There are 9 hidden switches. A switch that is on adds its own fixed numbers to the row, and there is some noise. The rows also spread widely along 13 directions, which tell nothing about the answers.
Some rows, each with its switches (1 for on, 0 for off) after it:
[ -9 -16 -12  10  -5   0  -1   0  -7  25  -5 -16 -16  -8   9   3  -2   2
  -6 -10   1  12   5   5  16   6 -10  -1 -13  16   2] => 0 0 0 0 1 0 0 1 0
[  0   9  13   4   0  -2 -10   6   0 -24  12 -33  -7  -3   3  -6 -12   0
   3 -12  37  -4 -18   2   0  -3  12 -26   2   8  -5] => 1 1 0 0 0 1 0 1 1
[ 15  23  10  -9  25  -1  -9   7  -8  16  17 -17 -10   7   4 -26 -27  19
 -20  15   9  -8 -17   8   9  -8  -1 -32  33  19 -10] => 0 1 0 1 0 1 1 0 1
[ -1   2 -21  20  10  -6  -2   3   3  16 -11  -8 -10  -4 -18  17  -8   0
 -15   9  -6  13 -26  -5  10 -10 -10  -8   6  30 -13] => 1 0 0 0 0 1 0 1 0
[ 10   7   3 -16  -1  -8   8   1  -6  20  -5 -11   3   4  13   3 -14  10
 -20 -19 -27   3  21  22  20   4  -5  -6   8  32   9] => 0 1 0 0 0 0 0 0 1
[-15  12   5  -8 -24  -7   8  12  10  -5   4 -37   4  -9   0   1 -13  -3
 -15 -14   2   3  13   4   9  14  17  -6   8  14 -10] => 0 1 1 0 1 1 0 0 0
[ 26   9  26  -7  16  -9   0  -3   5 -23  -6  -8  17  17  -2  23  -4   0
  -1 -14 -13  -5 -13   9 -15  -7  -1  -6   0  21  -2] => 0 0 0 0 1 0 0 1 1
[ -4  15  -2  10  -5  -1   9   1  -6 -21  -3 -17 -11   0  -7 -14 -18  -5
 -16 -16  14  -2  -3  10  19 -12  11 -29  22  19  -5] => 0 1 0 0 1 1 0 1 1
[-10  16  16  20  -7   1   8   1  24 -12  17  23  -4  14 -17  -9 -14   1
  -2   5  10 -13 -23 -14 -19 -18  22 -23   8 -12 -16] => 0 1 0 1 0 1 1 1 1
[-15  15 -10 -19 -21  -3  16   4  43  -9   2  22  28 -11  15  -8   2   1
  -8 -15   0  -3  19  15 -11   8   8 -17 -26   4  11] => 0 0 0 0 0 1 0 0 1
[  3   2   5   8  -5 -10 -11  10  21  -5  15   4  10  17  -3  -2  -6  -1
  10  -1   6  -2 -24   0 -23  -2  23 -10   1   2 -14] => 0 0 1 1 1 0 1 0 1
[  6   3   2  10   2 -10   0  -1  10 -21   8  15   3  16   0 -17  -8  -2
  -6  -3  12  -7 -17  13 -11 -13   9 -25  14   4  -6] => 0 1 0 0 1 0 0 1 1
[ 14   7  -2  -5   1 -25  -2   8  13 -28   0  -4  15  24   4  -5 -14  -1
 -26 -14  -7   2 -20  35   0  -4   5 -22  35  27 -13] => 1 0 1 0 0 1 0 1 1
[  3  -1   5  -1  21  -5  -9 -14  14   3   6  -3  10  22   5  10 -13  12
  -3  18   3 -13 -39   1 -25  -7  -7  -1   3  -7 -26] => 0 0 0 0 0 0 1 1 1
[  2 -15   8   4  -8  -9  -8  15  11 -11  10 -14 -13   6   0   0  -1  13
  -8  -6  24  12 -32   9  -4   6  -6 -10   6   0 -10] => 0 0 1 0 1 1 0 1 0
[  3  -6  -5 -14  -8 -16  -6   1  22 -10  -9 -23  29  -1  18  19   2  -7
   0 -25 -15   4  19  20 -14  20   6  -2 -19  24  -1] => 0 0 1 1 0 1 0 0 0
[ 11  22   6  -7  28  -2  -1   4  -5   5  -4 -15   3  -4   6  -4 -13   7
 -22  16   3  -5 -16   8   2 -11 -11 -20  12  21  -9] => 0 1 0 1 1 0 1 1 0
[  8   8   7   8  -3 -15  -7  34  23   3  25  36  11   6   2 -40  -2  -7
 -14  20  16   3 -15   5 -28  -7  19 -39  10  -2  -6] => 0 1 0 1 0 1 0 1 1
[ 15  -3   2   2   8 -11  -9  11   1 -15 -10  -3   4  -4   8   3   3  -2
   3 -17  17   6 -19  17  -4  -9   0 -21 -14  20   8] => 0 0 1 0 1 1 0 0 1
[  8   5  22  13  -2  -2  -7  20  -5  -6   6 -20 -13  -2 -19   8  -6  -1
   6  -2  22   5 -30 -10  -3  -8  13 -12   2   7  -8] => 0 1 0 0 1 1 0 0 1
[  1   2   5  -2   9  -2  -4  -8   6  15  13 -17  -1   5  20 -13 -15   9
  -8  -6   3  -9  12   8  -3   2   2 -24  -2  15  -4] => 0 1 0 0 0 1 1 1 1
[-11   5 -10   5 -14 -14  -2  -1  13   7  18   0   2  28   3 -15 -26   6
  -5  -6   0 -10 -18  15  -3   2  19  -7  26  -1 -22] => 0 1 1 0 1 0 0 1 1
[  8  10  32  12   3   5  -1  -2   4 -19  14 -17   0   8 -12   0  -7  -6
  -5   1   1  -1   0 -20 -11  -5  19 -16  11   9 -14] => 0 0 0 1 0 0 1 0 1
[  3  -2   7  24  -6   6  -3 -27  19  -1  24   5 -14  21  -8   0 -11  10
  16 -16  -3 -12   3 -14 -12  -5  15 -19  -4   9   0] => 0 1 0 0 1 0 1 0 1
[ -9   9  -7  12 -15  -9   9  -3  17   1  12  16  -2  21  -2 -16 -19   3
 -20  -5 -11  -6  -5  15   3  -8  16 -19  25  11 -13] => 1 1 0 1 1 0 0 0 1
[-20   7   3  39   2  12   9 -15  -7  16   7 -12 -25  -4 -17  -7 -18  -9
 -21  16   6  -6  -6 -31   8 -21  11 -22   8  10 -23] => 1 1 0 0 0 1 0 1 1
[ 10 -28  11   0 -11  -9 -22  20  15   9  18 -19 -15   8  11  12   3  20
  19 -27  21  15 -22   9  -9  19  -3  -6 -20   5   5] => 0 0 0 1 0 1 0 1 1
[ -4   4   5   6  -2  -1  -2  16  -1   2   6  -4 -12  -4   5 -15 -10   1
  -1  -7  27  -1 -14   5   3 -10  10 -23  -2   2   0] => 0 1 0 0 0 1 1 1 1
[  4  -2   5  23  36   5 -14 -17 -21  40   0 -33 -13  -3   6  -1 -14  -3
  -7  19  -1  -8  -5 -23  -7  -8  -5 -14  -7  23 -19] => 0 0 1 1 1 1 0 1 0

New rows. What belongs after each?
[ -4   9   6  19 -27  -6   6  26  14   5  14   4 -25  11 -16   1 -17   7
  -2 -29   1   9 -14   5  15  -7  21 -21  13  19   0] => 1 1 0 1 1 1 1 1 1
[ -2   4  18  16  -5  -5   0  13   0  16  14   7  -8  10   7 -15 -13  -5
 -13  -4  -6  -2   4   1  -3 -12  18 -19   7  10  -6] => 1 1 0 1 0 0 1 1 1
[ 10   8   0  -2  30  -6  -9  -1  10  20   3  14  13   6  14  -9  -6   7
  -2  19  12 -14 -31   5 -27 -13  -8 -20 -14   1  -8] => 0 0 0 0 1 1 0 1 1
[  4  16  17   3  -8  -9   9  27  10 -52  -5  24  20  -3 -14 -15   6 -20
 -25   9  16   8 -18   9 -10 -18  18 -26  18  -1  -7] => 0 0 0 1 0 0 0 0 1
[ 20   3   7  -1  15  -7   3   6   0  -5 -10  25  -1   5  13  -5   0   7
  -4 -22   5  -2 -11  25   0 -19 -10 -28 -13  18  21] => 0 0 0 0 1 1 0 1 1
[ 10  17   7  -1  22  -2  -3  -3  -1  20  18 -13  -2   2   9 -32 -17   9
 -34  25   2  -4  -1   2   0  -2  -6 -31  26  20 -11] => 1 0 0 0 1 1 0 0 0
[-14  29  -4 -14   8 -10   7   0  25 -31  -6  15  27   8   3  -5 -14   4
  -9  12  27 -23 -52  17 -22 -17   5 -13   3 -20 -25] => 0 0 1 0 1 1 0 1 1
[  0   5  -3  -6  -2 -15  -7   7   5  10   1 -11   7  15   4   9 -19   7
   5 -12  -3  -7 -20  16  -5   0  10  -1   5  10 -10] => 0 1 1 0 0 1 0 0 1
[ -4   3 -15   6   5  -9  -5   5   6   9 -10  -7   2   5   3  14 -14   0
   5 -12  -1  -3 -20  13  -1  -9   5  -9  -6  18  -9] => 0 1 0 1 0 1 1 1 1
[  5   3  15   3 -17 -11  12  10  13 -22   4  -7   0  17 -22   9 -10   1
 -25 -12 -16  10  -7   5   5   4   6  -4  33  14 -14] => 0 0 0 0 0 1 0 1 0
[ 12  -6  20   8   0 -12   0  -4   4 -15   5  -2  -1  20  10  -2  -9   0
  -9 -23  -1  -6  -3  16 -10  -7   8 -23   7  15  -2] => 0 1 1 0 1 1 0 1 1
[ -9   9   3  20  15  10  10 -30   4   8   0  -2 -19  -2  -3   4 -16  10
  -8  -1   9 -14 -11 -17   1 -20  -7 -24 -12  11  -7] => 0 1 1 0 1 1 0 1 1
[  2  -2 -10  13   8  -8 -13   6  -2   8   5   5   0  -3  15 -19  -5  -7
  -4   6  16   0  -8  10  -4 -10   9 -27  -2  15   0] => 1 1 0 1 0 0 0 0 1
[ 12   0  -1   6  13  -6 -13  -7  15   6  16  27   3  16   9 -12  -5  13
   4   7  11  -7 -27   6 -20 -10  -1 -20  -3   1   0] => 1 0 0 0 0 0 0 0 1
[  8   4  12   3 -24 -16   6  26  16 -24   5  -2  -5  16 -29  17  -8   4
 -12 -21  -8  19 -25   7   7   5   9  -2  27  15  -8] => 0 0 1 0 0 1 0 1 0
[  1  12  -1   8  -6  -6   3   9   8  -7   5 -14  -4   5 -11  -2 -14  -1
  -6 -12   5   1  -9   4   5  -3  12 -21  12  21  -6] => 0 1 0 0 1 1 0 1 1
[ -1  -7   9  16   3  -2  -1  -1  15   1  15  -2  -8  10  -1  -7  -5   4
 -14  13   9   0 -18  -7 -14  -6   4 -19   6   3 -17] => 0 1 0 0 1 0 1 1 1
[  9  -9   1   6   9 -12  -8   5   1   7   5   3  -2  13  18 -11  -9   2
  -3 -12   4  -4  -6  21  -6  -7   4 -24   1  14   1] => 0 1 0 0 0 1 1 1 1
[-11  13   4   2 -19   0  -5  36   3   2  13 -22 -17 -19  -4 -10 -11   4
  -6 -11  34  15 -21  -1  19   3  13 -21   1  11  -2] => 1 0 1 1 0 1 0 1 1
[ 15  -7   8  11   7  -7  -3 -14  14   3  13  10  -2  16   6  -7  -6   4
  -5 -10 -16  -6  16   5 -14  -2   3 -24   2  19   5] => 0 1 0 0 0 1 1 0 0
[  5   4   8   9 -12  -6  -5   9   9   6  14  -4 -16  10  -2   3 -15  11
   5 -28   1   5 -10   6   8   0  10 -13   3  16   5] => 1 0 1 0 0 1 1 1 0
[-24  15  12   7 -34   6   9  10  12 -20   7 -23  -5  -5 -17  11 -11  -5
  11 -19  17  -3  -7 -12   6  -1  30   1  -6  -6 -10] => 0 1 0 0 1 0 1 0 1
[ -2  22  -8 -16  15   7  -3  -3   6  -2  -7  10   7 -18  10   1  -4  12
  13   0  23  -9 -20   6   2 -11  -9 -10 -27  -2  13] => 0 0 0 0 0 0 1 0 0
[  1  16   0 -13  -7   3  -2  13  16   2  14   8  -9  -1   4  -3 -12  25
  11 -20  19   2 -19  10  12   0   0 -15  -8   5  13] => 0 0 0 1 0 0 1 1 1
[  6  11   1  -3   7  -7   3  15   5  12   0  19  14  -6  17 -22  -2  -8
 -10  -3   2   1  11  12  -5  -6   7 -27 -12  15  11] => 0 0 0 0 0 1 0 1 1
[ 17  13   3  31  -1 -10 -11  17  12  -1  24  26  -6   9 -16 -24  -6 -12
  12  -2  14   1 -12  -8 -15 -15  27 -39   6  18   6] => 1 1 0 0 1 1 0 1 0
[  0   2 -10   2   0  -6 -15   0  20  37  24  -1 -10  26   5  -1 -24  25
  21 -13   0  -9 -24   7  -7   5   7  -8   0   6 -10] => 0 0 0 1 1 1 1 1 1
[  4  -2   4   5   7 -10  -5   0  10  -2   8   0   3  14   2  -4 -10   4
  -7   4   8  -7 -20   6 -15  -5   3 -17   7   4 -14] => 0 1 0 0 0 1 0 1 1
[ -1  12  20   9  -6  -4  12   6  -8  -2  -5  20  -3   7  -8  -4 -12  -4
 -14  -3  -6  -6 -11   2   2 -22  14  -8   9  -1  -4] => 0 1 1 0 0 0 0 0 1
[  2   7 -21 -11  17  -9 -16  -5   6  -9  -2 -18  25  -9  29 -14  -3  -8
  10   2  27 -11  -2  20 -15   1   6 -24 -19  14   1] => 0 1 0 0 1 0 0 0 1
[  2   7   1 -27   9  -5  -8   8 -22  34  -2 -44   4 -12  32 -11 -16   8
 -11  -5   2  -3  18  23  19  14  -6  -1   0  21   4] => 0 1 0 0 1 0 0 0 0
[ -5  13 -17  -6  -6  -5   3  12  15  -3  -7   1   9 -10   3   4  -5   0
   5 -19  10   3  -6  12   6  -1   4 -13 -15  16   7] => 0 0 0 0 0 1 0 1 1
[ -3   9  -8   1  -8  -5   1  -5  29   0  21   3  -3   9   9 -15 -13  14
  -6  -9   6  -6  -2  14  -5   1   7 -27   6  11  -1] => 1 1 0 0 1 1 1 0 0
[ -6  15 -18 -17  -2 -14  17 -10  30 -12  -2   3  22  17   4  -2 -17  13
 -44   6 -20   0 -12  26   3   3 -10 -11  31  18 -23] => 0 0 1 0 1 0 0 1 1
[-10   2 -12  14  -2  -2  -4   4  -2   0  -5  -6  -4  -8   4  -6  -8  -9
   4 -12  16   1  -5   4   5  -8  13 -15  -8  10  -2] => 0 0 1 0 0 1 1 1 0
[ -6 -15 -12  17  -5 -12 -11  13  -7  22   0  -7  -7   8  15 -11 -12  -8
  -3 -17   4   5  -4  19   7  -4  10 -14   0  18  -4] => 1 0 0 1 0 1 0 1 1
[-22  16  -7   3 -15   3  19 -12  23 -11  -2  -9  -1   4 -20  16 -15   6
 -15  -5  -5  -5 -14  -7   7  -1   1   1   8   1 -21] => 0 0 0 0 1 1 0 1 0
[  3  -1  12  17   1  -6  -7  10   9  10  10  21  -9   9  -7  -3  -7   4
   6   1  11  -3 -30  -5 -16 -14  11 -18  -6  -3  -5] => 0 1 1 1 0 1 0 0 1
[ 10  -6  -2   1  15 -11 -19  -1   1   5   4 -27   2   8  15   3 -11   5
   4  -4   9  -5 -13  12 -10   0   4 -17  -2  20  -9] => 0 1 1 0 0 1 1 0 1
[  9  31  20 -19  19   7 -19   9  -7   4  20 -51   2  -8  11  -3 -20  13
  11   2  32  -8 -21  -7   1   4   7 -13  -2  10  -6] => 1 0 0 0 0 0 1 1 1
[ 20  -5  10  20  15 -16   2  -5 -17 -28 -16  12   8  22  -1  -5  -6 -22
 -22  -8 -16  -3  -1  20  -4 -25   8 -24  26  25  -6] => 0 1 0 0 0 0 0 1 1
[  6   2  41  28 -15   3  -6   4  -3 -11  29 -10 -18  24 -21  -6 -13  -6
  15  -9  10  -7 -10 -24 -12  -8  39 -11  15  -6 -12] => 0 1 0 0 1 0 1 0 1
[ -5   0  -5 -13  14  -8  -9 -22  22   7   3 -19  13   9  20  21 -13  20
  -3   8   3 -14 -29   9 -19   1 -13   2 -13   2 -19] => 1 1 1 0 0 0 0 0 1
[-10 -11  -5   2  -4  -5   0  -7  -6  11  -9 -31 -14   5  15  15 -16   8
   0 -31  -2  -5   1  20  15   2  -4   0  -8  14  -3] => 0 1 0 0 1 1 1 1 0
[-10  -2  10  15  -5   0  -6  21 -20   5  -4   4 -11  -1   1 -13  -5 -10
   7  -1  26  -2 -26   2   2 -20  19  -4  -5 -14  -7] => 0 0 0 0 1 0 1 0 1
[ 13   8  -2  -2  13 -14  -2  17  -6   3 -16 -12  17  -3   6   8  -4 -13
 -12   1  -8   5  -7  16  -4  -7   2 -11  -1  30  -4] => 0 1 0 0 1 0 0 1 1
[ 12   5  18  16   5   6   0   7 -16  25  -2  -8 -20  -4  -2   6  -8   1
   3 -15  -9   2   8  -6  11 -14   8 -14 -11  28  12] => 0 1 0 1 1 0 1 0 1
[ 12  11   5  -9   1  -9  -5  13  14 -19   2  -8  13   3   9   3  -3   2
   7 -17  12  -1 -12  18 -10  -2  10 -18  -9  15   6] => 0 1 0 0 1 0 1 1 1
[ -1  14  13  -9 -11  -7   5  23   1  14  16   1  -1   1   1 -22 -12   3
 -20   5   0   3   4   5   6   5   9 -11  18   3  -2] => 0 1 0 0 0 0 0 1 0
[  5 -12  -3   7  17 -12 -19   3   7   5   5  -1   6   8  22  -9  -3   1
   2   1  22  -4 -25  14 -20  -6  -1 -22 -13   6  -8] => 1 0 0 1 0 1 0 1 1
[ -8 -10 -19   7  -1  -2  -7 -19  15 -14   2 -15 -12   9  -6  12 -10  17
   5 -10  16  -1 -26   7   4   2  -7  -6   3   5 -12] => 0 0 0 0 0 1 1 0 0
[  5  27   5  -6  -1   1   4  17  13 -12   1  -7   6 -12   0  -9  -9   1
 -10 -12  10   3  -1   7   7  -6  12 -31   0  25   5] => 0 0 1 1 1 1 1 0 1
[-13  22  27  11 -19   8  22   7  -2 -22 -10  -7 -11 -15 -10   8  -9  -9
  -7 -27  12  -6   3  -9  11 -18  19 -17 -14   5   5] => 0 1 1 0 1 1 0 1 1
[ 16  -7  27   9   1  -8  -9  29 -16   9   5  -1  -3   4   5 -12   3 -11
  -2  -7   8  10  -5   3  -6  -7  14 -13  -3  10   5] => 0 0 0 0 1 0 0 1 1
[  7  20  11  -7 -14 -12   4  26   9 -26   6 -26 -10   9 -17  12 -20  14
 -19 -20   7  10 -32  18  22   0   4 -15  36  23  -9] => 1 1 0 1 0 1 0 1 1
[ 14   1   6  17   2 -19  -3  30   2   2  -2  24  -2   4   4 -13  -1 -10
 -13  -6  10   7 -22  20 -10 -21  11 -31  -1  19   4] => 1 1 1 0 1 1 0 1 1
[ -3 -13  -5  23  -1  -4   1 -22  11  16   7  -2  -8  22  -2   5 -12   4
 -12  -4 -18   0  -3  -5  -5  -1   1  -6   6  16 -17] => 0 0 1 0 1 0 0 1 1
[-17 -16  -9  16   6  -9  -7 -16  -8  14  -6 -30  -5  12  16   2 -17  -6
  -6  -2   7 -13 -12   7  -6  -5   5  -6  -2   5 -27] => 0 1 1 0 1 1 0 1 1
[-20   6  13  23  -7   1   6 -13  21  21  14  -1   1  13  -7   9 -17  -4
 -10  11 -16 -11  -8 -28 -22  -6  17   0  -5  -5 -31] => 1 0 1 0 0 1 1 1 0
[ -1  13   3   3   1   4   9 -10  17   0  10  -9 -18   8  -6   2 -19  21
 -10 -12   3  -6 -14   2   9  -6  -4 -22   9  15  -5] => 0 1 0 0 1 1 1 1 1
[-12   0 -10  13  -8  -8  -4   5  11  13  13  25  -7  15   7 -24 -15   5
   5  -8  18  -9 -24  12  -6 -10  14 -18  -1  -9  -7] => 0 0 1 0 1 1 0 1 1
[ 10   8  -8  16  13  -8 -11   6  -3  30   1   5 -12  23 -14  11 -22  10
  17 -10  -8  -5 -38   2   2 -16   8  -4   8  18  -9] => 0 0 0 0 1 1 1 1 1
[ 12 -16   4  14   2 -11  -3 -12  -4  11  -2   9 -19  29   0  14 -14  16
  -5 -22 -22   0 -15  18   8 -12  -5  -4  15  19  -2] => 0 1 1 0 0 0 1 0 1
[  0   0 -16  28  -6  -5  -5  10   7  -1   1   1 -13   1 -19  -1  -7  -7
   6  -8  10   7 -18  -1   4 -13  18 -23   5  22  -4] => 0 1 0 0 1 1 1 0 1
[ -9  17 -24  -9   0  -6  17 -15  56 -12   2  43  12   0   3  -2  -3  25
 -18   6   7  -8 -26  18 -15 -11 -17 -30 -12   2   0] => 0 1 1 0 1 1 0 0 1
[ -8   4  26  12   3   2  10 -13   3 -17  11 -13  -5  -1   2 -16  -9  -4
 -31  11  10  -9   7 -12  -9  -7   5 -26  12  -2 -18] => 0 1 1 0 0 1 0 1 0
[ 12  -1 -16   8  31 -15 -12 -21   7  -6 -12  -6  11  14  10  16 -10   1
   1   1   2 -15 -33  20 -18 -16 -13 -16  -4  21 -13] => 1 1 0 0 1 1 0 1 0
[ 19  17  17   2  12  -5   1  17  -2  14  -1  26  11  -4  -3  -9  -1  -8
  -3   2 -10   0   5  -2 -10 -12   8 -17  -8  16  13] => 0 0 0 0 0 1 0 0 0
[ 11   4  -3  -2   4 -18  -7  13  11   3   4 -10   7  14  16  -3 -13   3
  -5 -16   2  -3 -13  27  -5  -3   7 -22   5  25  -4] => 1 1 0 0 1 1 1 1 1
[  4  21  10 -21   5  -8  10   9  13 -15  -8  10  22   5  12   0  -7   6
 -17  -8  -1  -7 -14  24  -5  -7  -5 -12   0   5  -1] => 0 0 0 1 1 0 0 1 1
[  2   2  -2  -1  -4  -8  -3   2  21   9   8  11   2  -2   4   0  -3   8
   3  -8   0   1  -2   5 -11   3   1 -15 -14  10   6] => 0 1 1 0 0 1 0 0 0
[-26   8 -22  14  -9  -4  -3  -3  12  20  18  15  -3   9   3 -28 -20  -1
   3  14  12 -13 -14  -2  -5  -6  19  -8   9 -16 -19] => 0 1 0 0 0 0 1 1 0
[  6   1  -6  17  36   2  -4 -20 -23  11 -16  11  -3  -7  12 -12  -6  -8
  -9  15   2 -12  -2   4  -2 -29  -7 -21  -8  14   1] => 0 1 0 0 0 0 1 0 0
[ -2 -11 -11   5  -3 -13  -1  -8   2  -6  -5   1   0  17   7  -5 -10   3
  -6 -19  -3  -5  -7  26   3  -3   0  -7  10   8  -5] => 0 0 0 0 1 1 0 0 0
[ 10  -4   1  -4  36   3 -13 -24  -4  39   9 -41 -20   6  25   5 -21  33
 -18  11   3 -10 -18   8   5  -1 -29 -19   1  26 -12] => 1 1 0 0 1 1 1 0 1
[ -1  -4  -6  -3  18 -10  -1  -7  -7  13 -19 -23   6  -1  16  15  -9   2
 -12  -2  -4  -7  -9  17  -1  -4 -14  -2  -9  17 -11] => 0 1 0 0 1 1 0 1 0
[ 12  -1 -17  19  30  -3 -18 -12 -14   6  -5  -2  -9   4  -2  -3 -11   1
   8  10  15  -5 -30   5   1 -22  -2 -21   4  21  -5] => 0 1 0 0 0 0 1 0 1
[ -9   4  -2   6 -10 -10   1  17  15  -3   9  24  -3   7   8 -21  -8   5
 -13   7  22  -4 -31  19  -6 -17  10 -19   7 -10  -8] => 1 1 0 0 1 0 1 0 1
[ -3  -7  -7   4   7  -3   2 -21  14  -5 -11  -7 -10  10  -2  31 -10  19
  -3 -17  -7  -3 -26   8   2  -7 -18   1  -8  11  -9] => 0 0 1 0 0 1 1 1 0
[  2 -24  -4  20  11 -16  -4 -12  -1   5  -7  19  -6  25  12  -2  -8   0
  -5  -9  -7  -9 -16  23 -12 -16  -4 -11   4   3 -10] => 0 1 0 0 0 1 1 1 0
[ 12  -1  13  22   5 -10  -5   0  13   2  24   9  -9  30  -9 -16 -14   5
 -19  14  -5  -1 -23  -3 -17 -11  11 -25  31   9 -22] => 0 1 1 0 1 0 1 1 1
[-10  -6  -4  11  -4   0 -20   0   6 -10  13 -37 -19   9  -4   7 -15  14
  22 -11  41  -7 -44   1  -3   0  11 -10   1  -4 -20] => 0 1 0 1 1 1 1 0 1
[-14   9   9   5  -8  -1   1  20   2  28  10   4   2 -10   9 -24  -7  -9
  -4  12  17  -7  -1  -6 -12  -5  19 -16 -15  -8  -7] => 0 1 0 0 1 1 0 0 1
[ -6   6  18   2  -4   7  21 -27  18  18  10   9 -14  16   1  11 -17  24
 -16 -12 -22 -13   5  -7   1  -5 -10  -4  -6   2  -2] => 0 1 0 0 1 0 0 1 1
[  0   5  12  16   1  -3   1  -1  12  -1  10  -8  -4  10 -13   4 -11  -1
 -10   1  -3  -2  -9 -12 -11  -5  11 -17   9  13 -16] => 0 1 0 1 0 1 0 1 1
[ 12  24   8  16   7  -6  -5  28   1  14  12  -6   5  -4  -9 -23 -11 -19
  -6   8  -3   3   8 -11  -8  -6  28 -32  12  30  -4] => 0 1 0 1 1 1 1 1 0
[ 12 -14   6  31  11  -8 -10 -28   3   2  17 -16  -7  40 -11  -6 -19  -3
  -8  -2 -15  -8  -5  -8 -13  -3  13 -19  33  22 -28] => 0 0 0 0 1 1 0 1 1
[ 15 -11  20  18  18  -7 -12  -8 -16   5  -3 -12 -27  20   4  21 -17  16
   2 -23   5  -7 -37   9   3 -20 -10 -12   2  15  -5] => 1 1 1 1 0 1 0 1 1
[  2  13 -19  14  -6  -4   1  12   1 -10   0  32  -1  -6  -7 -27  -4 -10
  -1  -9   8   8   5  13  13 -16  15 -27   8  18  17] => 0 0 0 0 0 0 1 0 0
